There are 4 hidden switches. A switch that is on adds its own fixed numbers to the row, and there is some noise. The rows also spread widely along 4 directions, which tell nothing about the answers.
(in the rows, 128 means zero)
Known rows, each followed by its switches (1 for on, 0 for off):
[138 120 138 112 109 126 162 143 118 134 123  79  86 169]
1 1 1 0
[114 105 147 134 116  89 146 116 163 128 101  89  97 156]
0 1 1 1
[ 98  80 133 126 104 109 129 125 163 134 102 107 114 154]
0 1 1 1
[128  99 133 133 112 127 148 132 125 131 126  91  99 161]
1 1 0 0
[108  81 157  82 105 122 144 134 131 107 116 113  87 160]
1 1 1 0
[129 113 112 127 132 128 144 125 133 135 125  77  85 143]
1 0 0 1
[144 135 108 130 131 125 159 121 140 135 118  70  87 156]
1 0 1 1
[112  94 149  98 103 121 149 137 104 144 118  83  61 137]
1 0 1 1
[112  85 131 121 106 124 140 130 135 138 116  84  89 170]
1 1 1 1
[ 77  13 156 120  78 112 107 115 138 150 106 113  97 163]
1 1 1 1
[139 126 127 122 163 111 156 101 164  96 108 109 103 149]
1 0 0 0
[136 122 164 150 116  79 162 121 134 137 110  94  95 148]
0 1 1 0

New rows. What belongs after each?
[107  93 150  70  97 132 155 156  84 144 127  81  47 131]
1 0 1 1
[122 109 140 150 146  83 141 100 159 131 108 102  99 127]
0 0 0 1
[136 132 123  90 148 136 159 136 130 104 123 102  88 136]
1 0 0 0
[128 101 193  99 110  95 166 127 111 117 113  87  56 153]
1 1 1 0
[129  80 114 191 107 110 131 111 126 183 124  77 101 150]
1 0 0 1
[133 122 140 125 107 109 158 146 102 151 124  94  90 129]
0 0 1 0
[101  48 121 132  88 135 112 122 145 140 110 124 134 179]
1 1 1 0
[112 123 146  91 141 100 156 137 166  98 111  96  89 134]
0 1 0 1
[126 126  87 122  94 157 137 167 136 142 129 101 141 161]
0 1 1 0
[120 123 176  76  93 113 164 183  54 153 143  93  50  93]
0 0 0 0
[124  84 136 144 109 107 140 115 119 162 117  78  79 151]
1 0 1 1
[122  88 138 102 112 128 146 127 114 129 117 108  88 151]
1 0 1 0
[123 101 147 105 107 119 151 135 123 119 118  95  88 164]
1 1 1 0
[135 110 129 176 109  99 143 137 105 169 128  93 105 126]
0 0 0 0
[135  92  91 163 113 140 128 109 147 152 114 108 134 173]
1 0 1 0
[125  93 176 120 121  92 155 119 101 136 123  94  59 126]
1 0 0 0
[121 132 124 116 114 117 157 157 130 135 128  72  91 133]
0 1 0 1
[128 117 133 142 106 100 153 138 114 170 125  76  83 132]
0 0 1 1
[125 105 146 153 118  84 142 111 140 160 111  92  90 133]
0 0 1 1
[107  88 102 107 115 144 128 141 124 136 126  93  91 140]
1 0 0 1
[110  79 197  92 128  75 159  99 125 115 103 116  58 135]
1 0 1 0
[115  79 116 178 106 101 118 116 140 168 118  98 122 135]
0 0 0 1
[114  83  98 140 101 139 124 130 148 146 115  87 116 182]
1 1 1 1
[124 109 115  96 119 142 151 134 123 123 122 106  96 152]
1 0 1 0
[126 120 167 126 133  76 166 108 162 117 103  84  81 150]
0 1 1 1
[125 115 134  96 125 124 158 131 147 112 110  72  77 166]
1 1 1 1
[111 100 112  65 138 148 141 124 157  93 107 126 111 151]
1 0 1 0
[121  90 159 109 127 102 149 106 134 119 109 115  87 146]
1 0 1 0
[ 88  43 198 109 108  69 134 100 114 140 100 104  50 132]
1 0 1 1
[129 104 176 128 139  73 166  99 125 134 118  75  47 127]
1 0 0 1
[ 89  69 165  91  90 103 132 148 124 135 108 103  86 139]
0 1 1 1
[111  54 172 137 134  75 134  79 148 119  98 131  92 140]
1 0 0 0
[121  96 144 125 110 105 148 122 139 137 114  74  75 166]
1 1 1 1
[130 134 135  85 129 127 170 137 119 127 127  68  59 141]
1 0 1 1
[102 108 140  81  95 123 146 165 119 131 122  85  81 136]
0 1 1 1
[121 114 150 126 104  99 153 140 130 145 119  76  82 148]
0 1 1 1
[118  84 172 139 114  72 144 109 133 140 106 117  91 130]
0 0 1 0
[113  91 164 106 104 104 154 130 120 137 114  73  61 158]
1 1 1 1
[ 98  77 155  63 108 120 144 140 133 111 112  97  66 152]
1 1 1 1
[125  94 145 125 102 116 150 127 127 128 120  94  99 171]
1 1 1 0
[118  81 145 121 122 109 140 120 121 131 118 114  88 138]
1 0 0 0
[137 141 120 128 125 110 156 136 135 144 119  78  94 132]
0 0 1 1
[127  88 128 121 111 130 139 123 123 138 111 105 102 152]
1 0 1 0
[160 179 134 142 140  97 181 143 138 118 127  72  95 146]
0 1 0 0
[107 113 154  76 112 107 155 144 136 115 113  93  72 138]
0 1 1 1
[109  54  99 126  94 153 109 130 130 149 117 125 131 161]
1 0 1 0
[109  90 140  99 129 110 145 111 149 118 105  98  78 146]
1 0 1 1
[130  98 134 161  93 106 140 135 106 174 122 100 110 141]
0 0 1 0
[139 117 171 150 102  82 162 130  94 170 125  87  77 127]
0 0 1 0
[121 107 163 136 112  84 152 134 134 141 118  78  74 130]
0 1 0 1
[108  61 165 151  84  91 140 121 112 166 110  75  71 165]
1 1 1 1
[118  86 156  98 127 113 145 111 134 115 109 120  84 144]
1 0 1 0
[101  62 137 153  92  93 120 125 124 169 116 102 101 132]
0 0 1 1
[123 115 159 121 141  77 158 105 157 125  97 100  81 130]
0 0 1 1
[110  83 143 101 114 119 140 117 129 123 109 120  96 148]
1 0 1 0
[136 109 132 120 124 120 152 127 143 118 118  94 101 160]
1 1 0 0
[144 162 142 120 130 104 182 136 146 124 115  60  77 148]
0 1 1 1
[118 105 145  97 123 115 156 130 118 136 118  82  58 141]
1 0 1 1
[115 108 147 122 107 103 145 147 129 142 125  82  83 131]
0 1 0 1
[139 137 149 116 107 108 166 150 121 129 122  87  93 145]
0 1 1 0
[137 115 128 104 125 131 151 130 126 123 119  98  94 152]
1 0 1 0
[117 105 137 148 105 100 143 141 138 148 125  80  98 139]
0 1 0 1
[102  83 151 114 108 102 133 138 118 148 123 107  77 110]
0 0 0 1
[154 145 170 110 137  96 184 117 113 126 119  78  60 142]
1 0 1 0
[117  87 165 110  96 111 151 147 101 134 128  97  72 142]
1 1 0 0
[111  86 153 113 111 106 146 116 140 134 109  83  74 162]
1 1 1 1
[118  99 141  94 112 126 147 135 114 124 121 107  85 144]
1 0 1 0
[131 118 147 114 104 122 162 157 104 134 138  80  79 152]
1 1 0 0
[142 150 111 127 130 130 156 145 157 110 127  99 125 149]
0 1 0 0
